The rows of a group lie close to one hidden flat surface of 14 dimensions, which may be shifted away from zero. Surfaces can cross.
Known rows, each followed by its group:
[  2   2  -2  -5  -9  13  20   2  -2   2   9   6   3  -1   4   0 -15   6
  27]  (4)
[ -5 -37  24   8   9  10  -2 -13 -15  14  -8   5  10  15   3  -2  -3   4
 -35]  (6)
[  7  14 -19  -3  -6 -14 -14  28  -4  -5 -12 -22 -13  20  -6 -12 -10   1
  -3]  (3)
[-15 -11   7  10  18   1 -16  20  -1  -8 -16 -18 -13  23 -22  -2  -3   8
  26]  (0)
[ -8   9  11  -2 -25 -13   7  -5  19 -18  -9 -15   3  10  -3  18  -2   7
  19]  (4)
[ 16 -11  10  22 -19 -15  13  28  17 -24 -26  24   0 -21  -9   0   3  -7
  -9]  (3)
[-22  -2   1  33 -32  21  10 -30   8 -14  14  12  18  -3  -2  -2   0   8
  36]  (0)
[ 12   6 -42 -24   0  17 -28 -15 -25 -24  -7 -28  16  12   5 -18 -16 -23
 -29]  (2)
[-13   1   4 -14   3 -20 -11   4 -17  -2 -29  26   0 -17  -5  17   2 -21
  19]  (1)
[  2  -3  -8  -2 -31   7 -32  31   9  12   2 -33  16  14 -20  -2  -2   5
   1]  (6)
[  2  22  34 -19   7 -30 -10   1  11  11 -17  28   4  18  12 -14   2   8
  12]  (4)
[-17 -24  -3   4  32  17  -6   9 -17 -13  23  20  10 -16  26 -24  17   8
  -5]  (2)
[ -2  -6   9 -26  11   2 -21  -5   5  10   8   9 -20   1   9  -9  -3   5
  37]  (4)
[ 16 -28   8  -4  -7   3   6   5  -8 -16  -1 -16 -10  -9  16  -7  18 -21
  12]  (6)
[ 16  12  23  10  11 -35  22  -4   5  12   2 -14 -17   1   2  11  16 -18
  -9]  (5)
[-10   4  18  -2  -5  34  -4 -23  -2   1 -20  -6  22  -8  28 -15   0 -17
  -3]  (1)
[  9  -6  -6  -4  -4 -28  -7 -44  -4 -16  21  -3  13   6  -2   6  -1 -23
  -8]  (1)
[ -3   1   6   0   5   2 -14  -9  -1  -1   8  -9  17  16   4  -9  -1  -5
 -23]  (5)
[ -4  33   7  -5   6 -17   2 -11  17   2  12  -6  -1   9   5   3  14  10
  12]  (5)
[ -3  17   7  17  -8 -14  11   4   3   4  -4 -27  31   2  11  -4  13  -3
   8]  (5)
[ 22  -2  -1  31  12   2  23  -6 -17  -6  -1  12  -2 -32  12 -13 -14   2
  27]  (1)
[ 27 -12  -1 -36  -7   3  -1 -37   6  -5  21   7  -9   9  10   2 -18  19
  -4]  (6)
[-22   9 -21  22  14 -16   2 -13 -20   0   3 -14   0   1  -2   3   3 -19
   1]  (1)
[ 13  25  15  14   2 -19  15  -7   3 -12  -7 -17  -7  10  -3  12   2   6
 -13]  (4)
[-11 -10  -1  17 -10  -2   5  -2 -16  -8  -1 -17  11   9  -1   6   5  -6
  -1]  (1)
[  1  -5   5   6   0  24  18  -2 -24  17   5  15  -3   1   0   8  -5  13
  22]  (1)
[ -5   4 -14  10 -10   4 -18  -1   3   1  -9 -18 -15  -1 -16  15  17  22
   9]  (0)
[  9  12  10   8 -23  -3  30 -41  -1   4 -34  10  23 -11  25  -6 -19 -18
   3]  (2)
[ -5  11  22  22 -34   8  -1 -11   4  -1 -13  -2  17  30 -10 -10 -39  -3
  31]  (6)
[  3  25 -18 -19  16   6   8  -2  -2   7  10  12  -3 -20  -8  16 -14  11
  25]  (4)
[  3  17  -4 -18 -13  -9  26 -18  35   3  16  27  11  15 -13   2 -10  12
  14]  (5)
[  8   1 -25  12   4   6   9  13   5   3  -7  15   1 -23  -9  -9  -3 -17
 -28]  (2)
[  7 -22 -19  31 -21 -22 -17   8 -31  -9   7  34  18  22 -21 -14 -12  14
 -16]  (3)
[-19 -11 -10  14   7   4  -8  18  -4   7   4   0 -19   4 -10  -2  -1  20
  13]  (0)
[ -8  -4   5  -5 -28 -13  18  -7 -13   6 -18  15  20  -2   2  17 -15 -26
   6]  (1)
[  7   9  -9   5   3  -2   3  -8   6 -25  15 -26 -10  49 -41   6   0   6
  22]  (0)
[-32  -6  -7  32 -35  -9  -1 -20  13  20  21  29   9 -24   9  12  -3  30
   4]  (3)
[ -2   8   5   5   9  25  -9  -1  17  10 -10 -17  -3  28 -33  -1   1  19
  17]  (1)
[-12 -21  10  10 -28  13 -10  10   0   6   6 -10  -9  29 -12  -2  -8  10
   8]  (0)
[ -6  -6   8  -2  21   9 -18 -17 -11 -17 -39 -13 -26  -4  13  -2  19 -23
 -29]  (6)
[  2 -11   4  17  -7   1   3  -2   9  13 -16  37  26   4 -17 -19 -12   0
   6]  (2)
[-16 -20  16  15  25  -1   5   0 -23 -15  22  -2   4  11  -2   4 -20 -19
  13]  (2)
[-16  12  17  -7  32  21  -1 -31   7  26   5   3  -7 -15  20  -2  19 -18
 -20]  (1)
[ -2  -8  -9  14  18  -3 -13   1 -19  13  34  31 -24  11  -3 -21  -6   4
 -11]  (2)
[  1  29   5 -13   0  -3   3   2   4  -1 -24  -1  -2   8  11 -10  -8 -13
  -9]  (3)
[ -7  15 -14  13 -35 -24  -2 -11  21   1  -4   4   7   1 -32  31 -17   3
 -16]  (3)
[-20  18   4  17  21  -7  -4 -12   0   9  29 -24 -14  20   8  -1  20   1
 -30]  (5)
[-22  10 -16   3   9 -45   8   1 -15  -1   3   9   9 -14  19  10   1  14
   1]  (2)
[-10   5  23 -10 -13 -17   0   9  39   4  24   8 -32  50   1 -12  26  23
  -5]  (5)
[  9  -6  -4 -18 -15   2  -6   1  -9   2  23  12  14   1  23 -12 -29   6
 -31]  (5)
[  6   2 -16 -17 -32  27   5 -20  19  -1   5  -8   3  11   4 -10   2   4
  11]  (6)
[ 25 -25   4 -29 -19  -9  10  -4 -11   8  -3  -5   1   0   4  13  -2 -17
 -12]  (6)
[-15  12 -21  14  18   4 -23   1   0  -2 -16 -20  17   0 -10  -9   2   0
 -24]  (3)
[ 14  -5 -19  -1 -13 -10  11  -5  -4   1 -10 -10  -1  -5  -4   7   2  -7
  -9]  (6)
[ -1   7   2   8  -3  -4  -8 -18   5 -16  -9 -22  -2  22  -6  -1  -1 -11
 -21]  (2)
[  3 -15 -23   2 -34  16 -16  17  -1  10  -7 -16  -4  25 -11 -15 -17   5
 -21]  (0)
[ -4  13  42 -34 -21  13   4 -11  22  23 -42   8  11  17  18  -3   9 -27
 -33]  (4)
[ 34   5   2  12   8   2   2 -28  -8   6 -31  -2   0 -18   2  -6   7  19
  12]  (2)
[  2  29 -21 -15  15  30  -2  -5   4  -4  -5   7 -13  17  14 -38   5  10
   9]  (3)
[  7  31 -19   4 -22   4   4 -13  19  -8   4  -2 -18  13  -2  -9  -4  17
   9]  (3)
[ 11  10  22  26  -2  15 -10 -29   5   0  -3   0   8  -7   1  -5 -27  11
   2]  (6)
[  5   9   1  18  11 -15   0   0 -11 -18 -11   4  25  12  -1 -19 -17  -3
   1]  (3)
[ -1  12  -5  -3   5  -9  -7   3 -13  11  -1 -16  -3  -7   4  12   0  -2
  -8]  (1)
[  6 -10  28  -8  24  12   4   4   3   9  -1  10   7 -14 -10  17   3  -5
  -9]  (5)
[-21 -10 -17  15   2  11  36  11 -17  35 -39 -14   3  -8  18  -6  33  -3
 -10]  (0)
[ -1  15 -12 -26  -4  -8 -16  32   1   4 -30 -21 -14 -19 -10  30   6  -1
 -13]  (4)
[-11 -25   9  23 -33 -13 -10  24 -20   0 -12 -33  -1  29 -14   5 -12 -10
  -4]  (0)
[ -1  18  -5  -8   4  19 -14 -30  19 -11   1   8  -3 -11  -9   9 -13   6
  18]  (0)
[-16 -15   3   2  -5  17 -10  15   0  17  16 -18 -12  12  -6   0  17   6
   6]  (6)
[ 12  11 -10  25  13  47   4 -29  -9 -41  19 -22  -3  13 -10   0  13  32
   6]  (4)
[ 36   8 -28 -27  13 -36 -32 -23 -11  14  -6   9 -11  49 -34 -15  17 -12
  -6]  (5)
[-28  15  15 -20 -19  -8   4 -16  13  11 -21  26  68  27 -11  19   7  21
 -21]  (4)
[-30  10   8  13  12  17   0  16  17  -9  13 -11 -19  15   0   4  15  16
  -6]  (5)
[ -9 -15   9 -12 -19  13 -12   4   2  -2  14  26   7  15   1 -15 -30  -9
   8]  (0)
[ 11 -10  -3   8   7 -10  27  -8 -21   3  -6   4 -19 -31  26   4   8 -14
 -15]  (6)
[-10   7  -6  -7  -3 -19 -15  -7  -2  13  -8  -2   7  25  -3  -6   8   7
  -9]  (4)
[  2  -3  13  -1  11  11 -12 -16  24   9 -18 -24 -27 -14   9  -2  32 -13
 -27]  (4)
[-28   7 -26   8   6  -4 -14  -2 -15  11   1  -3  -2  30  -1 -27   2  -6
  15]  (1)
[ 17  17 -22  12  -8   1  -1   6   5  -5 -30 -17 -31 -29  13  -7  23   1
 -22]  (6)
[ 33 -10 -13  14  18 -17 -26 -21  -9 -20   1  -4  -5   2 -33  -2  -1  -5
   4]  (1)
[ 27   7   5 -15  22  12 -17   2  -2   5 -13  -4  -2 -15  -2  -3  23   3
   0]  (5)
[ -1  15  -2  18  11 -29 -11  25  -8   7 -31   8   8 -25 -33  24   1  -3
  30]  (6)
[  5  40   0  -7  14  -9  -9 -35  13   8  -6 -30  32   1 -11  17   8 -15
 -10]  (5)
[-17  -8 -20  14  11 -11 -17  12 -55  -2  -1  -7  -6  22   3 -11  15  -6
  18]  (0)
[  9   6 -16  -2   1  -3 -14 -10   3  -4  12   5   8  -3 -11   0 -20  11
  -1]  (3)
[ 21  -2   1  -1 -12  17   8   3   4 -28 -23  30  16  25  -5 -35  -7  -8
   2]  (3)
[ -7   9  -2   7   0  19  -2 -22  -9  -3  -3 -15  -4  -7  23  -9  16 -12
 -10]  (1)
[ 19 -18 -15  10   0  -7  18  21  -5  10   7  -1 -35  10 -11   0   8  -4
 -54]  (5)
[ -1  -4   8 -14 -16  -4  15  16  -2  26   6  -4 -17  17   3   8   1   9
   1]  (4)
[ 12   7 -16  15  13  -5  -4  13 -17 -16   5 -28 -13  -5 -11  18  13  22
 -14]  (4)
[-14  -4 -10  -1  14   2  -2 -28 -11  -8  17  11  28   2  13  -7 -10  -1
  -7]  (2)
[ 10  -4 -13  17  -6 -14  23  15  24 -17 -25 -22  22   1 -25   1   5   2
  -7]  (0)
[ -4 -15   9  11   5   4 -16  15 -12  -4   7  -3 -15   5  -6   2  23  12
   9]  (0)
[-11  11 -20  15 -10   2  10   9  38 -10  -8 -11  19  -9 -10  -8   0  18
   9]  (3)
[  4 -25   5 -20 -31  17   1  13 -15  12  -2   7  -4   8  25 -21  12 -12
  22]  (6)
[ 11  24 -12   1  -1 -14   7  -3  -5   1  -7   1  -6  -5  13  -8   0   5
  -5]  (4)
[ 17   6  11   8  12  -1 -18 -34 -20  -5  -8   8 -17  -4  27 -22   4   4
   6]  (2)
[-13  -3  14  -5 -16  14  24   5   8   0 -18  40   7   9  -9  -1 -10 -28
   3]  (3)
[ 10  12  10 -34   9  21 -12  -6  -7  17  -6   0  -3   6  -3  14 -14 -11
  -6]  (4)
[  6 -10  32  12  12   1  12   0  15   9 -13   3  -6 -12  -6  11  11  -4
 -18]  (2)
[ 28 -20  22  -6  22  30 -38 -16  17 -22  28 -15 -21   4 -20  -2  -4  19
   8]  (3)
[ 13   2   9  -8   4   7  -8 -27 -15   2   0  -9  -3   1  -7  17  -8 -15
  -8]  (1)
[ 12 -14 -14 -31  -9  17   5 -21  -5  13  19  -8  32  27   0   1  -7  21
 -10]  (2)
[-33   7  12  14  20 -24  -3  -6  18  16  24   6  33   8  10  -9  31  22
  -3]  (5)
[ 17  13 -28  18  13 -18 -17  -3 -12   4   0  -9 -10  -5 -31  15  -4  20
  -5]  (6)
[ -2 -12  -1  -4 -12  14 -46  -5   5 -12 -26  25  52  17 -11 -31   0  10
 -13]  (3)
[ 12  -3   8   9   4 -20  -1   9   0  -4 -10 -10  -6 -13   3  -3   3 -10
   3]  (1)
[ -7 -10  17  16  10 -19  -5  10  -7  -9 -19   6  14  -9   5  -6  -2  -5
   5]  (2)
[ -5   5  -9  12 -28  -6   5   0 -11  -6  -2  -4   5   8   0   4  26   6
  23]  (0)
[ 15   1 -13  18  40   2   7 -35 -26  30 -14  12  19 -28 -15  13  -2   7
  -4]  (2)
[ 17  24 -16 -11  12  -7 -18 -12   9 -21  16   1 -12 -11   6  -7  -4  14
  -9]  (5)
[ -7 -17 -18  16 -33  -4  -4  21   9   3  -2   7  26  -4 -16  -1   6  17
  -3]  (0)

New rows. What belongs after each?
[ 21  24  15   8  26  17   0 -15  18 -22 -18  -5   2  -6  -8  -2   6   4
  -4]  (4)
[  4  16 -19   6  -6   1  10  18 -21  15 -22  -4  -4 -11 -10  13 -15   6
  10]  (1)
[ -5  18  27  -1  10  -5 -12 -22 -16   5  48 -26   4  21  21   6 -22   3
  -2]  (5)
[ -5   0  -2  -2  -3   2  -5 -10  -6   0  -1  -8  12  18 -19  12  11   8
  18]  (0)
[-18 -13 -26  14  10   6 -26  16 -32   7  12  14 -25 -11  10 -18 -17   4
  -4]  (0)
[  8  31   9 -15  -4  17   6 -25  13 -13 -16   4 -11   1  18 -11  -1  -7
  15]  (4)
[ -2   9   1 -23 -14  30  -1  18  23 -15 -30 -20 -14 -10  -8  10  -5 -11
  25]  (4)
[ -8  10  -2   4  35   9  -3   0  -4  16  10  19  10  20 -17  -2  15  30
   1]  (4)
[ -3 -18 -13   9  -3   9   6   5  -2  20  -4  -7  -7  -2  -2  -8 -31  31
  24]  (0)
[ -6  17  -7   3   0   3  -1   2  10   9   3 -13 -19  -9 -12  17   7   7
  10]  (6)
[  7  -1 -15  30  -5   5  -7 -21  -6  -1  39  -5 -24 -22  -9  15 -35  14
  -3]  (0)
[-12  -9   5  26  -8  19   5  -1  -6  15  25   7 -25 -23   5  11   2 -12
 -33]  (0)
[ 10 -37  10   3 -35  -9   0  41   2   0  34  17   8  27 -10 -12 -23  10
  -3]  (0)
[ -9  -9  29   5  -5 -23  22  25  10  19 -11  20  14   8  10  -8  -1   3
  12]  (4)
[ -2  11  -6   1 -17   8   8 -22 -18  -1  -1  51  -3  14   7 -13 -13  -8
   4]  (3)
[ -2  14  12  -9 -26   6   1  23  30  15 -21 -13 -14 -32  25   4  11  -1
 -13]  (6)
[ -2   3  -3 -14  17   4   3  -2  -4 -13  17  29 -18  -1  -5   5 -23   5
  11]  (5)
[ -9   7 -32  13  -7   0  12   0 -12  -5  -5   5  -6  -7   9 -14 -11  -4
  14]  (0)
[ 19 -21 -10  12  -4  -1  22  -7  -9  17  35  -4   7  10 -13   8   5  44
  22]  (0)
[-16 -10   9 -18   1   2 -20  -3 -41  36 -16  27  10  16   3   2 -15 -14
  -3]  (6)
[ 22 -26   1 -10 -20   1   8   8 -21  12  -4 -19   6   9 -15  15  10 -38
   4]  (6)
[ 26   4 -16  -4   3  -1 -13   0  -2   0  -6 -26 -18 -23  -2   9  15  -2
 -23]  (6)
[-19   1  24  15   9 -28  14  -2  -7  -4  -3 -12  -6 -15   7  29   0 -12
   3]  (4)
[  1  19 -16 -33 -25   6  27  33 -19  11  10   0 -19  -6  -2  41 -22  14
  21]  (4)
[  5  19 -43  -5 -19  -4  -3  22   2 -17 -12 -11 -13  29 -15 -15  30 -12
 -22]  (0)
[ 27   0 -28   4 -18   7   0 -18   0   2  16 -29  -7  24 -26   3 -22  20
  -4]  (0)
[-21 -13   6  -8  14  10  -3  16  -5  15  -6 -10  -3 -11  -8  23   2  -7
   2]  (4)
[-13   0  14  10  -3  -2   4 -18   9 -29 -11   8  20  -9  -6   8   2  -6
  35]  (1)
[-10 -30 -11  -4 -13   0  -1  -2   0  -7   8 -13   8  18   9  -9  -3   9
 -16]  (6)
[  6   9 -30   6 -19 -23  16  -6 -14  12   3 -13 -22  18 -17  13  -2 -13
  -8]  (1)
[  4  -6   2 -12   4  17  -6   5  -2  12  -4 -11  -1   4  -6   5   0   0
  -9]  (4)
[ 12 -10 -25   9 -24  -8  15 -16  -4  -8 -14   1  24  25 -24  -5 -11   0
   7]  (6)
[-14  -4 -11   8 -27  -6   0  17   7   1 -18  -9  11   7 -15   6  -6  -1
   4]  (0)
[ 19   1  21  -5  11   6  -1   5  -7  -3   4 -14 -27   6  -2   6   1  -8
  -4]  (5)
[  1  -4 -10  36  -2   7  19  -5   0  -8  46   2 -19  -2 -17  11   7 -17
 -40]  (0)
[-29  15 -17  17 -14 -46  -6 -20  -4 -11  -8   9   0   6  31 -17  27  19
   9]  (4)
[  7   9  12  -2 -21  37   6 -29 -10 -40 -16  -3  15 -21   2  29  -5   5
  22]  (1)
[-10 -16   7  27  16  -4   0  -6 -18  -5 -21 -10  23   5 -10  -3  -5  -8
   4]  (2)
[ -1   5 -41  15  -8   7  32  -3  19 -18   3  19 -15  27 -32 -12  -4   5
  11]  (5)
[ -8 -13   2 -21  28  -2   7   6 -29 -16  18 -22  16   0   0  24 -23 -17
  16]  (2)
[-10  12  -7   3  -3  -5   8   9  19  -9  -1   0 -18   7 -21   8 -15   3
  18]  (0)
[  0  -5  37   1  15   9 -54  19   3  -3  -6 -27 -25  -4   7  -3   4  14
  -5]  (6)
[ 10   2   2 -11   3 -10  14  -5   1   2   6  -6   2 -40   4  34 -16  -2
   9]  (4)
[ 13  19  10   4   7  14  -5  -5  -1  10   4 -17 -27 -28   0  17   9 -17
  16]  (6)
[ 12   8  17 -19 -42  25  51  28 -10  12   2  -3  -8  13  10  26 -12  13
  -7]  (4)
[-31  33  21  12  29  -8  21  -8  19   4  10  -1 -19   4  -7  20  23  -1
  31]  (5)
[-12  16 -22  18  23  20  -1 -13  -1  -2   8   4 -26  -9  -6  -3  13   4
 -10]  (3)
[ -7  -5  18 -34   3  10 -10 -11  32  -2  -8  -8   4  -4 -10  26  11  -6
   3]  (6)
[-31  -3  18  11 -13  24   8   0  -3  51   4 -21  -6  25  -8  19  -8  -7
 -39]  (6)
[ 19   1  15  -9   6 -22 -14 -23  24  11   1 -17   8  16 -19  11   1   5
 -19]  (4)
[ 13  -9 -11 -11  -3 -29  -9  31 -10 -26  -3  12 -37  -8  13 -14  16  25
  48]  (6)
[  8   9  15   8   8 -15   4 -11   0  -1  -6  -4  10   3   2  10   9  11
 -22]  (4)
[  1 -19  -2  -6  -8  13  -8   0 -14 -14   9 -44 -20  15  -4   4  16 -38
  12]  (6)
[-20   9 -22   9   6  -4   5 -15  -1  -5  -8  -1   1 -20  11  -2   7  -4
  12]  (4)
[  2 -15 -26  27  22 -14  10   5 -46  -5  21  -4   5  15  -4 -14  10   4
  10]  (0)
[-10  16  -6  -6  12 -15 -14  26 -12 -18 -26  -9 -10 -28   5  14  -5 -11
  21]  (4)
[  1  -4   7   6 -41   2  23 -27 -23   6 -39  -8  17  12  51 -34   2 -13
 -13]  (2)
[ -1  -1  14 -11  -8  22 -12  -4  -1  16  22  -5 -14   2   9  -1  -5   3
  21]  (6)
[  3 -12   8   5   9  12 -15   6  -9   1  12 -10   4  33  -9 -13   5   8
   2]  (5)
[-18  33  -9 -17  -2  10  19   8   1  20 -16  21  -4  -4  12   8  17  11
  -9]  (4)
[ 30  -7   3   1  12  -9 -19   1 -13  15  -7 -13  13   6 -24   0 -24  -1
  -3]  (1)
[ -4  13  21   5  13   8  37 -26  23  39   9   6 -18   6  -6   2  -8 -17
  10]  (1)
[  1 -11  10 -15 -31 -10  -3   2 -17  -7 -14  -5  30  12  14   0 -28 -12
   8]  (4)
[ -1 -12  22  14  21  16  -4  -6   7   0 -11  -9 -23   2 -11   5  24  12
 -11]  (6)
[-23  19  -1   0   5 -22 -16 -14 -19  -1 -17  27  23   9  26 -14  20  17
  -9]  (4)
[ -3 -15  -6  37 -12   3  22  20  18  -4 -10 -17 -11 -11  -2  -4 -10   3
 -10]  (0)
[ 39  15  12 -35  -1  41 -12 -26   7  -6  -7   6  20   0   5 -11 -13   7
  -8]  (4)
[-29   0  12  -8  22  -4  13  -1  20 -15  30 -15  -1  12  -3  25  20  20
  -6]  (2)
[ -2 -13  11  10   7  11  10  14  29 -23  -9   6 -25   1 -14   3   5  -6
 -41]  (5)
[ -6  -4  -7   3  -1  -4   3  -7   0  14  22   9  -2  23  -4 -14   3  14
  24]  (1)
[ -9 -24  18  25 -26   7 -16  10 -11  14   3 -11 -12 -13  -1  20  15  13
  -5]  (0)
[  8 -18  -7 -14  19   2 -10   7 -32  11  17   4  -5  22   0 -11  -3   8
   7]  (0)
[ 12  27 -27  14   7  -8   0  -6 -11   1  -2 -31   9 -17   5   1 -13   5
  -8]  (1)
[  2 -24  24  30   6  10  10   0   6  -8   8  -8   9  -6   2 -11  -8  -4
  -6]  (3)
[  2 -26  11  17  -4  -5  17   3 -12  -4  11  12   7 -14   5  11  16   9
   6]  (1)
[-16   4  25   1  24  15 -11  -6   2  10  -7 -11  17 -12   9   6   4  -1
   2]  (1)
[ -5  23  -2   8   8  -7  -5   9  -2   6 -28 -25 -22   0   1  -2   3 -22
  -2]  (1)
[ 14  -6  21  -1  11 -13 -20   3  -2  -6   0 -20 -13  38 -21  -4  11  -5
   3]  (5)
[-26 -10  10  12  27  16  -9 -11 -11   6  10   5   1   2   9  -6  19   0
   8]  (1)
[ -5 -15  38 -15   8   6 -13 -10  11 -21  23  26 -14  15  18 -11 -22  -3
 -22]  (5)
[  9   3  -9  -5 -15   3  33  -1   3   9   7  16   0  12  -5  -5  -9  -1
  14]  (5)
[  0  -3  29  17  11  16   4 -16  17 -18 -35   5  11 -22   4  -8  10 -22
  14]  (1)
[-17 -14  24  25  30 -13  24 -13  -9  26  17  15   8  -7  -1   2 -10 -15
  16]  (1)
[ -2  11 -11 -16  -3   3  -4 -12  -7   9  -3   1   8   2   3   8   1   8
 -13]  (4)
[  9 -14   6  -9 -23   4  -4  10  -6   9  -5   1   0   8   8  -7   3  10
  12]  (0)
[-15  -7  -8  -2  29   6   1   9 -21  27 -29  -6  -3 -20   5   8  18 -11
 -24]  (0)
[  5   6   0 -11  12  -8   8   8  26  -8  11  12 -11  -3 -21  11 -23  11
  20]  (0)
[ -7  -5   0   0  20  -7   1  -1  -8  13  15 -18 -36  -9  -2  14  -6 -12
  16]  (4)
[ 29  -4  34  22  12 -13   4   3  22 -25   5 -15  13  -1  -7  -3  -9  20
   5]  (3)
[-32   0   1  11 -23   1   0 -19  -1  14  20  71  -5   2  -2   6  -1  26
  21]  (3)
[ -9  13  -8  26   9 -15  -7  14  -6  -1 -28 -12 -19  -7 -13   7   9   6
  -7]  (6)
[  9  -5   6  10   2   5   8  -5  -3   5  11  -6  -4  17   7 -17  13   1
 -13]  (5)
[ 19  -3   3  11   3  -9 -14   5 -28  11  -8   7 -13   2 -11   0  -3   5
   9]  (6)
[ 37  11  47 -23  22  -3  -5 -35  13  10   3   8 -11  -6  15  -3 -19 -16
   3]  (4)
[  0 -13  23  -3 -12 -19  -9  28  24  -4 -31  -3   5   0  -6  -1  19  -7
   5]  (1)
[ 14   2  44  -7  16 -38  -5 -25  26  -4   0 -24   7  -2 -24  36 -30 -21
  11]  (4)
[-11 -11 -14  12   4 -14  -2   0 -37  -7  12   7  26  13  -7  -1   2 -17
   7]  (0)
[-18   4 -15  -1  20 -20  -7  18  -3   8  -3  23   7   9 -12  -8  20  10
  15]  (5)
[ 29  20   7 -18  -2 -19   2 -32  17 -31   2   0   3 -35  29   5 -16 -12
 -20]  (2)
